The same things were measured in two ways. Each way mixes the same 12 hidden numbers, adds some noise and spreads widely along 7 directions of its own, which tell nothing about the thing.
Some things both ways: the first way, then the second way.
[ 20  19  17  -1   4  -7  31  -1 -29 -40 -28 -20   7 -10 -31 -21  22  -1
  34   9 -28 -21 -38]
[ -5   0 -17  -4 -14 -18  17  20   5 -13 -34  11  14   9  17 -23 -24 -21
  23 -30   7  -6  -1]

[  1  18  34 -23   3 -18  13  29  -1 -20   6  -2  -2  -2 -14   1 -15  18
  11  16   9  -1 -18]
[-15 -15 -33  -2  10  -9  -1 -12  -4  15  -5  11  -5 -15   4  -9   9  21
  20   3 -14   5  30]

[ 23 -39  21 -14  -9  11   5  19  25  26 -20  10  40   4  12 -14 -26 -15
 -16  28  -1   1  18]
[ 10 -22 -19  43  27  13   4 -32  -3  21  24 -12 -18   0 -60  29 -26 -20
 -20  -8  13 -16 -23]

[-28  -6 -20   2  17 -36  -9   2  16 -30  16  -2   1  -8 -10  -1  24  -6
  19   8  -4  10  12]
[  9   6   7 -17 -10  16  11   3 -17 -14   5 -24   3  -4  28  20   9 -11
 -31  40   8  10  -9]

[ 31 -18  19 -30 -27  11   1  33  -3  21   5   6  15  -3  -7  19 -29  -1
 -17   9  22   1 -23]
[ 16  -8   3  17  -4   1  -1 -23   2   2  27 -17  11   9 -26  31  -8 -23
  -6 -10  -2  17 -11]

[-16 -11  27 -30  24 -14 -11  32  35  -6   4  -4   9   2  14   0  -6   8
   5  17  -3   7  34]
[  3  18  -3  12 -16 -19 -20  19   6  10 -16  20  -2 -14   8 -37   4  15
  -6 -19 -47   0  12]

[-17   4   3 -31  -7 -25  -1   0   6 -16  16  23  -7   7   4  17 -20  18
  -3   9   0  27 -20]
[ 25  -5 -18  23 -20  -8  -4   1   8  10   6   9   4 -10 -30 -28  -2  33
 -16 -30 -24 -17  -3]

[  0  31  21  -9 -17   2  22  31   5 -23 -17  -6   6 -12 -20  -6   4   8
  25  26 -37 -19  15]
[  6  18  12  -8 -18   4  23  28  -5 -19 -25  -6  15  12  15   5   4 -19
   7   1 -18   5   5]

[ -6  15 -11  26 -13  22 -25  38  26  26   4  26 -14  10  33  15   8   3
  -3   2 -10  -8  40]
[ -2 -22  26 -24  -4  -3  14  -5 -10 -38   1  -3  23  12  27  17  19  -8
   6  14  46  18  13]

[ -1   1  18 -11   2 -15  13  14  10 -11  30  19 -10   8   5  23 -18  19
 -27 -18   0   8 -32]
[ -7  10 -13  -4   8   2  -9 -19 -11   7  20   2  -5  -5 -12  -3  23  33
   0  16  -7   1  14]

[-10 -32  -6 -31  33 -46 -34  26  18  -7  21 -10  20  -6 -26   2  19  -4
 -25   4  32   9  26]
[ -5 -13   8 -26   9   5   5   3  -5 -49 -15   7  23  -5  30  21  11 -24
   6   0  -6  36   8]

[ 10  28  12  21   7  -9 -36  -8   7 -37   3  -6 -15 -21 -13   9  12  -6
  29   8  -8 -15   6]
[ 23  11   9  27 -13  -9 -13  19  14  10  -3  14  24   2 -13  -3  -4   3
   6 -24 -32   4 -12]

[  6 -29  -9  10  14  28  19  -4   8  19 -24   3  22  11  13 -11  10 -25
 -10 -16 -20 -13  14]
[  7  -8  -1  24  40  32  -3 -14 -19  17  37 -30 -19  15 -42  37  -8 -31
 -25  21  24  -3  -5]

[ 24 -49 -22  24 -13  32   9 -12  -4  17   8  18 -17  13   9 -10  -9 -48
  15 -18  31   5 -21]
[ 14  16  18  21 -22 -11 -12   6  21  15   2  10  19   1  -5  -8 -22  -2
 -13 -16   2  -2 -25]

[ -8 -22 -13 -37  11 -14  13  -7 -24 -12 -20  -6   9  10  -3   5  -5 -11
 -20 -15  13  10  12]
[ -2  -6  18  12   7  18   9  -7 -11 -21  16  -6  14  16 -38  38  -7 -23
 -20 -10  -5   6 -17]

[-29  -1 -26 -23  16   6 -21 -13  -5   5 -29   9   2  18  27  -4  29  -2
  -6  16 -17  12  35]
[ -9  -9   1   1   0  -8 -15  -2  -7  31   2   8 -24 -12  10 -32  -5  29
   7   6  13 -20  -5]

[ 35 -26  -2  22  15  13  -4  -9   0  20  -2  -7   1  -2   2  -4   1 -18
   4 -19   3 -15 -13]
[ 28  55  32   5 -33   7 -11  -5  13  32  31 -28  13  11 -10  19   3  -7
  -9  15 -22   8 -32]

[-20  -3 -15 -29   1  16  -4  20  16  14 -17  35   0  14   1 -10   5  -4
 -15  29  19  10  32]
[-10 -38 -30 -11  16   2 -10  21  -6  -1  -4  14 -23 -13  -1 -23  14  29
  12 -15 -18 -10  34]

[ 45  24  22  32   9 -22 -12 -38   2 -21  28 -10 -10  -3  -2 -10  -2   3
  22   7 -26 -17 -47]
[  9  21  28  12 -17 -11   5  -7  30  25   1 -21  -8  23  -6  -8 -41 -20
  -7 -18  32 -19 -25]

[-15 -38   0 -25  -7  -7   2  -3 -11  -1 -15  16  19   8   9  14 -33 -13
 -20   8  34  33   5]
[ -7 -31 -11   6  15   5  -5  29  11 -35   5  25 -15 -13 -14  18  -8   6
  -6 -15 -12  -1  -9]

[ 11  -1   1  29 -18  25   7  -2  -6  -4  11  22 -35 -15 -16  11 -16 -14
  12   4  10 -10 -21]
[ 11 -13 -13   3  10  36   7 -31   0  32  38 -13 -18   8 -55  33  -2 -24
  -1 -10  14   0 -17]

[ -8   8  17   7 -13  19   8  15  13  -1  -1  17  -1 -11  12   3 -21  -1
   2  21  -8 -10  -8]
[ -2   0   8   1   6   7   1  16  -8 -31 -12   4 -13 -11  -1   0   0 -12
 -15 -20 -52  19  12]

[ -5   1  13 -19  12 -42  13  34  -5 -25  -3 -16   3  -6 -28 -18  15  14
  21  20 -12  -2   5]
[-31  -4 -21  -5  42   6  -7 -32   2  -3   4  13 -10 -15  -4  20   6  -3
   4  21  12  22  21]

[  5  -9  -6 -20  -9  10  26   5 -15 -12  -6   9 -14   8   2  23 -13  -4
  -7 -23  15   9 -19]
[-13  12  -6  -2 -11 -22   9   9  10  -8 -35  24  26  12   9 -24 -16  15
  25 -26   2 -11  -5]

[ 47 -20  19  12 -27 -32  -1 -32 -28 -26  42   5 -11   4 -35 -32 -22 -31
  -6  13  12  -7 -50]
[ 20   3  28   5 -50  -9  16  23  15   3   3   9   4   4  -9 -13   0  17
   8 -19   4 -22 -18]

[-43  26   2 -12 -17  -2   6  36 -11 -22  -7  15 -34 -10   3  28  -7  27
  28  19  -9  16   7]
[  4   5 -33   0 -21 -12  -7   2  10  11  -4  31   0 -23 -11 -32  18  31
  20 -19 -24  -5   5]

[ -7   5 -23   0  28 -31 -31   0  10  -5 -14  -3   4  -6   5 -11  28   5
 -13  14 -14  -9  45]
[-13 -18  11 -13  20   6  18 -24 -17 -15 -12 -10  -4   9   1   9   9   5
   2   5   7  -1  20]

[-22  31 -22  38  12   8  -3 -27  -7 -31   3 -20 -24 -15  28  39  24   2
  37  -8 -17  -2  -8]
[-33  -3   3 -18  49   8  -9 -21 -13   3 -15  -3 -30  -6  28  -1  17  14
 -10  38  13   6  32]

[ 29 -32  10  -2   8  14  -5  12  18  36 -29  -1  51   9  18 -26  -3 -19
  -9  30   4  -5  13]
[ 29  16  13  17 -43 -14  -1  18   8  -3   5 -23  13   1  -4   2 -20 -20
 -15 -12 -24  -5 -35]

[-11  11  -4  -1  28 -69 -36  -5  17 -56  45 -10 -12 -21 -26   0  19   4
  13  21  26   6  -9]
[-23 -22 -14  11  46  -1 -14 -30  11 -31 -15  13   2 -14 -20   9 -20 -25
 -25 -28 -21  22  17]

[ 15  -7  -4  -8  22  33  21 -39 -10  -5 -45  21  -6   1  -2   0 -10 -11
  10 -18   3   2 -27]
[ 10 -26   2 -21  -2  29  10  27 -10   2  13 -17  -7  19  -5  23  -1   3
 -19 -21 -22   6   3]

[-10  -6 -10 -52  -2 -17  -6  -8 -22 -33   0   2  -8  -3 -36   7  15  -3
   7   7   0  17 -17]
[  6 -13  12  -4   1  36   5 -39 -22   7  32   2  28  -2 -23  45   2 -18
 -18   8   9  33 -41]

Other things, the second way, with their names:
(684): [-23  12  23 -17  -7  -8  -9   6  -5 -19 -17  15  13 -13  33  10   1   9
   1   7 -45  20 -12]
(21): [ 30  -3  -8  34 -27 -12  19   0   5  16  -2 -12  -1   5 -27 -18 -19 -23
   5 -27  14 -20 -12]
(236): [ 23  16  15  19  16  11 -16   7   7 -24  14  -5  12  -7 -16  22  18   4
 -33  12 -45  21  10]
(659): [ -2  -7  22  -6 -14   8   4 -20 -19  13  24 -24  12  13   2  29  -2 -21
 -24  16  16  15   5]
(541): [ 21 -11   3 -12  -1  34   6 -35 -30 -10  19  -2  17 -19  -2  26  35  -9
 -11  21 -13  41 -10]
(89): [-15   8  43  -9   6  -2   3 -33   1  -7   3   3  13   9  20  30   1   4
 -13  19  20  25  -8]
(688): [ 20   4  -3   1  -9   2  -4   9  15 -10 -10  21  21  -8  -5 -13   7  10
   4 -26 -27  12  -1]
(173): [-29  -3 -32  -3  47  -4 -15 -13  13  23  -3  23 -37  -7  -3 -15  10  49
   6  16  24 -18  34]
(376): [ -3  31  23 -10   2   5  -1  12  16 -33  -9   3  31  12  -5  20  -5   0
  -5 -13 -36  21  -6]
(475): [  1  -6 -25   4   9  11   1 -17  13  18  13  12   4  -3 -23   7 -20 -13
   0 -12  28   0 -18]
(127): [  4  43  14  -9 -43   0   1 -16   1  15   8  17  37 -21  13   2   2  12
  15  30   1   5 -68]
(271): [ -3 -22  -9  22  16  -2 -18   6   2  20  18  -3 -22  -6 -15  -6 -27 -17
   3 -19   5  -1  10]
(194): [  4  -6  -3 -19  -6  12  30 -33 -41  17   1 -25   5  11  12  18  21   9
 -10  32  10   2   1]
(435): [ -8  -3  16  19  23   2  -5 -17   0  -2   3  -5 -13   6 -16  19  -5   5
 -30   7  -1  -6  -1]
(379): [ 15 -22 -28  -9  -1  11  10   4 -15  10   4 -13   1   0  -2  -6  24  21
   6   4 -13  -2  37]
(402): [ 20   6  13 -15 -36   7   7  41  15 -18  22 -25   1  24  -7  19  -5 -30
 -20 -13  11  -7 -12]
(383): [-13 -35   0   1  24   0   8  -2 -22 -22 -21   2  -7  11 -14 -12  18   6
  19 -29 -17  -5  48]
(458): [-12   0  -3 -13  -5   0  -5  32   8  31  -3   1 -40  16   9 -27 -22   0
   5 -13  33 -30  -1]
(733): [ 12 -30 -18  26 -19  -9   0 -25  -8  23  14  19  19 -13 -29 -15  -1   4
  14 -22  23  -5  -1]
(645): [ -4 -38  -2 -10   3   2  13  -3   4 -12   1   9 -27 -12   7  -3  15  15
  -3  -4  20   1  35]
(520): [-28 -29 -19   7  35  -7  10 -46 -31   8 -19  27 -11 -13  -8 -21  20  30
  33   0   9   0  30]
(22): [ 23   3 -11  28  18  14  -3  -5 -18   3  36 -38  -2  -7 -16  32  -1   3
 -32  41 -13   2  -9]
(680): [ -7  10  -2  31   4 -34  -3  15  22  -1 -43  17  -9   3  -3 -53 -24 -13
  26 -42   9 -26  25]
(714): [ -9   8  14 -13 -21  -4  28  25   5 -12 -20   5  -2  14  25   9 -16   2
   9   7  28 -23 -34]
(375): [-16  38  36   6 -25 -18 -13  15  26   3   4  21   1  -5   6  -1  -9  17
  14  -2 -27   5 -21]
(492): [ 10  -2  17   3 -15  -4 -31  13  19 -31   3  19   5  -5 -20 -20   5 -28
  -6 -50 -31  19  -2]
(311): [ 25   5   9  10 -14  -1 -10  17  -5 -20   4 -10   4  15 -16 -10  19  -3
 -27 -23 -30   4  28]
(682): [  6  -3  33  10  -6  13  14 -31 -12  -6   6   3  24  17 -28  18 -14 -26
 -14 -32   5  22 -22]
(344): [ 44   3  -1   2 -22  -4 -17  24  21  -7  15 -20   2  13 -10  -4   8 -20
 -17 -26  -9   1   3]
(117): [  4  -1  19 -13  -6  16  -6  -5   8 -18  21  -6 -17  -7 -11  26  18 -10
 -18   6 -12  11  -9]
(720): [ 15 -12  11   5  20  20   0   8 -20   4  18 -19 -16   7  -3  18  34  10
  -7  35   9  -3  25]
(80): [ -3  17  13   2   1   2  -7  31  15   5  -8   1   5  14   0  -3  -8 -19
  -4 -11  -6  -3   8]
(537): [-20 -21   0 -21  21   9   6  -9 -21  -7 -12   6  -1  -9  20   8  22  14
  24  21  -9   9  19]
(297): [ -1  19   0  28   0 -19  -5 -21  -3  26 -12  10  19  -9 -17 -17  -3   9
  32   1 -15 -11  -1]
(74): [ 29   6  -4  -3 -36   0  15  21  15   0   2 -13  14   3  -1   1  10   2
   9  -5  -8  -8  -5]
(267): [ -1  18   1  43   2  -7 -25  -9   3  18  10  11  -1  -3 -46  -9 -18 -32
  -7 -22 -17  -8 -21]
(93): [ 31  12 -17  14 -37   3 -17  34   5  30  24 -13 -21 -13 -17 -25   2  -6
  -6   4 -13 -27 -16]
(466): [-14  35  -1   4  -1 -19   2   7  17  -4 -31  14  -9   7   0 -24 -14   8
   4 -24 -27 -10   3]
(382): [ 17   3 -18   9   6   5  -9  21   6  29  10  -3 -46  -7  -6 -27   8  20
  -1   9  16 -28   2]
(430): [ 39 -45 -21  23  20  23   3 -26 -12 -10  29 -12  16   1 -46  29  32  -7
 -15  -5   8  14  23]
(465): [  3  27  18  23   0  -9  -7  21  15 -40 -14  -5  -6 -11  -5  -4 -23 -11
 -33 -14 -49   5  -5]
(19): [ 23  19  15  15 -20  -8 -13  12  13 -21   6  12  42  -1  -4  20  16  -7
 -17 -10 -44  32   0]
(642): [ -1  54  33 -32 -28  -7   1  12  31   7   0 -30 -13  21  36  18 -18 -27
 -10  17   6   0 -34]
(233): [-28  19  16 -11  15  -8   0  18   6   0 -26  -4 -32   6  30  -9 -31  -9
   0   2   0 -11 -10]
(450): [  2  16 -17  13  -7   0  -1  -4   7  37   8  -1 -13   5 -33 -12  -8  31
   6 -12 -15 -30 -11]
(295): [-10 -35   4 -56 -15  23  28 -15 -24 -20   0   6   5 -20  41  19  24  20
   6  20   1  29  -3]
(243): [-22   4  34 -22  16   9  16 -31 -10 -23 -12   7  30   5  34  38  -8 -22
   4  29  35  31 -28]
(88): [ -3  -5 -22  35  32   6  -3 -34   1  43  11  10 -21 -12 -37   0 -14   4
   3  -1   9  -9   0]
(549): [  8   1  23   5 -18  -8 -15  29  19 -39  -2  -2  -1  12 -10  -2  -5 -28
 -25 -44 -33  12  12]
(319): [  4  27  23 -15  -9   8 -11  12  20  10  23 -24   7  10  18  39 -17 -29
  -8  26  14  10 -40]
(20): [ -6  22  18  11   6 -18  -2  29   0   4 -36  -3 -18   8  31 -23   6   3
   3  14  -5 -14  29]
(574): [ 22 -27 -18   3 -17  -3   4 -23 -11 -11  -2  15  14  -1 -22 -22  15   0
  -4 -32   8   2   1]
(798): [ 19  29  24   3 -24  -5  11   5 -10 -30  -7 -21   0   4   7   3   6 -22
 -14   7 -20   1 -22]
(178): [-11  69  -1 -26  -1   9   0   1  17 -17 -14  11  42  -2  11  18   1   5
  20  22 -32  16 -46]
(162): [-14  -9   0   3  33  22  -5 -13 -13   0  32 -12 -22   0 -31  26   4   4
 -10  19   5   3   8]
(621): [ 17 -40 -17  -4   2   3   7 -14 -11 -17  -4  14  35   5 -10  -2  19  -1
   2 -30   7  23  25]
(106): [ 24  -2 -18 -21 -41  11   9   2 -20   6  14  -5  11 -16   3  -5  17   4
   2  -5 -31  15 -16]
(66): [-13  54  13 -21  -8 -15 -11  42  13 -45 -37  12 -10 -18  45 -22  24  18
   3  23 -53   5  14]
(635): [ -3  37  11  15   4 -14  -3  -7 -12  30 -10 -21 -15   4  26 -20 -18  -4
  -2  35  18 -17 -19]
(504): [ -6  -6 -28   0  18 -15   8  10   5  30 -20  -5 -21  28  14 -24 -13  -9
  13  -9  51 -24  27]
(451): [ 11 -35 -23  -1   3   5  -7   1   0 -51  -4  42  26 -12 -25  -4  27 -18
  -9 -42  -6  25  17]
(557): [  1  19  21  12  -7   6 -19 -18 -10 -26  -4  27  42 -36  -1  11   3   0
 -20   5 -60  34 -42]
(278): [ 15   6 -15 -14 -27 -15  -5  18   5  -2  -7   4   6 -11  27 -26  20  17
   5  -6 -27  14  25]
(570): [-24   9   4 -20  -3   9  -8   0  -7  11   2   6 -35 -14  11 -11   2  33
 -12  20 -13 -15 -15]
(429): [ -1  35 -18  13   7   2  -7  22  17  13  18  -6 -35 -20 -24   3  -1   3
  24  12 -38 -12  -8]
(753): [-40   8   5 -12  36  -6 -12 -20  -2 -18 -30  32   5 -13  27  -3  -2   7
  -1  14  -3  17  -2]
(299): [ 14  -4  20   2 -20   8  -1 -36  -3   8  22  -5  21  -5  -1  22 -14 -29
 -20   4  20  24 -38]
(210): [-19   6 -13  -7  43  17 -25  -4   5 -15  20  -2 -23 -16   0  26   2 -27
 -19  27  -5  23   9]
(187): [ 48 -18   1  28 -19   3   2   0 -16  24  27 -27   6  25 -34   0  17  21
 -33  -8   5 -19  13]
(721): [-15  17 -14   1 -12 -21  -7  -4  15  13 -20  18  12  -8   3 -27 -35 -23
  38 -37 -22  10 -14]

Some of these things the first way, each followed by its name:
[ 15 -12   4  15 -19  20  30   3 -41  12 -31 -21  14  -1  10 -12 -10 -16
  25   5 -21 -17 -19] : (21)
[ 10  10 -31  -2 -32  30  34   8 -37   6 -51  12  -1   9 -17 -27  25 -14
  32  26 -18  -9   0] : (402)
[ -4 -13 -29  -2 -24  -5 -17  25 -22 -15  -2   8 -23 -17 -23 -11  27 -19
 -13  11  -1 -19  16] : (520)
[ -6 -31 -47  43  13  29  -3 -26 -16   0 -22 -14  -4  -8  30  14  35 -39
  13 -36 -15 -11  -2] : (635)
[-39  28  -6 -14 -18   4  -8  20  -3 -15  -6  11 -12   0  13  33  13  20
  17  21 -21  17  14] : (127)
[  4   4  -1  17   1 -14   5  -2   1 -31  13  16 -28 -10 -31 -11  12  -5
  32   9  -5  -3 -23] : (475)
[ 36  12  14   0 -28  11  18  14 -26 -17 -13 -21   6  -9 -27  -2   7 -11
  51  17  -7 -12 -38] : (19)
[ -4   6  24  15  11 -27 -26  10  25 -33  21   6 -21 -20  -8  -2  -6   4
  18  10 -20 -10  11] : (88)
[-14  -6 -46  -5 -22  20  29 -24 -48 -30  14   0 -47   3 -21  30   1 -35
  25 -32  42  10 -28] : (80)
[ 10  14  13 -12  -8 -15 -29  13   3 -11  26  -6   3  -2 -22 -13  32   0
  -7  47  -7 -12  -2] : (492)
[-13  -7  21 -31  16   6  23  13  27  28 -15   9  57  24  46  32 -36  22
 -29 -14  -6  23  -8] : (22)
[-12  23  -9  28 -15  28 -18   3   2 -11   1   4 -30 -16  31  53  -2   3
  25 -12  -7   0   1] : (243)
[ -8 -16  -5  14  13 -18 -19   1   1 -31  20  18 -21 -23 -32  -7  14 -12
  -2   1  19  -7 -31] : (106)
[ 31  -6  42 -17  14 -15  20  31  24   0 -32  -9  30  -5  -2 -31   0  18
   4  33 -50 -17  14] : (466)
[ -4  23  -7   1 -12   4  -6  35  12  14 -16  -2  19  -5  -2   5  19  12
  21  32 -22  -5  28] : (430)
[-12  -9 -11 -10  33   8 -15  38  -1  13 -54   2   1  -9  -9 -39  37  -1
  13  20  -9 -20  45] : (721)
[-18   3  22  -8   6  -4  -5  25  -3  -4   1   2 -12  14  21  -2  -8   7
   8   2  -6   2  14] : (733)
[-13  -4 -16 -25 -19   7  -6  41   0   8 -20   8   1  -3  -2   2  29   7
   5  31 -24   1  23] : (574)
[-10  -9  10  39  29  -1 -38  -4  23   0  12   0 -16  -5  37   8  -2  -4
  23  -9  -4   1   4] : (299)
[-12   9  -6  -6  -8  24  20 -25 -19 -25  -2  19 -40   9   4  11  -3  -9
  11 -11 -11   4 -21] : (458)
[ -5  21   3  15  -8  15  10  23  -7  10 -23 -14   4   5  24 -14  11   0
  19  21 -35 -23  30] : (680)
[ 11 -20 -39  21 -16  -2  -9  17  -3  11  -9  16  -7  -8 -31 -24  19 -27
  19  23  25  -5  23] : (74)
[ -3   9 -49 -13 -19 -11 -32  16 -19 -12 -12  -7  -7 -20 -37  11  53  -3
  31  29   1   3  11] : (344)
[-10   3 -12  41   9  27  -4 -15   5   8  -7  -4  -1   0  36  27   1 -17
   7 -23 -10  -7  19] : (720)
[  4 -30  -5 -17 -17 -33   9   4 -33 -10   8  -4  -7   2 -20 -19 -15 -12
  15  17  11  13 -21] : (645)
[  7  16  26  37 -21  40  24  -8  20   9   5  16   5   3  30  14 -15   2
  14  17 -44  -7 -27] : (382)
[-28   6 -15 -11  11  20  -9  -2 -19   5 -26  13 -14  11  19  -4   4  -7
  10  -4   6   3  12] : (271)
[ 11   7 -20   9  -2 -33 -11 -15 -28 -77  25 -16 -51 -36 -54  23  32 -14
  34 -32   0 -12 -36] : (504)
[  7  10  12  22  -4 -24  -8 -11 -17 -32  12 -33  16 -23   6  20   8   2
  -2   3 -28 -17 -31] : (798)
[  6  10  -4  18  15   2 -10  14  40   9   6  31 -14   1  11  10  -9   9
  -9  -6   8  -2  17] : (376)
[-13 -40   4 -11  18 -22   1  20  23  -2  36   1  12   2  -6  13  -6 -10
 -18  -5  37  15  -4] : (210)
[ -2   5   5 -14   7 -14   4   5  -3 -17  13 -13  -1  -1   1  15   7   6
  -1 -10 -15  -3 -12] : (311)
[ 15   7   0   3   3  -4  -8  -2  10  -6 -42 -13  23  -4  19 -16  16  -1
  28  39 -37  -5  36] : (435)
[ -6  -5  27   0  -4 -29   3  27   8  -3  25  17   9  -3 -20 -11 -28   7
 -30  20  14  -6  -2] : (429)
[-19  20  -5 -21   9 -19  11  -3 -10 -12 -11  14   1  15  -1 -14  10  15
 -12   8 -26  -1   8] : (162)
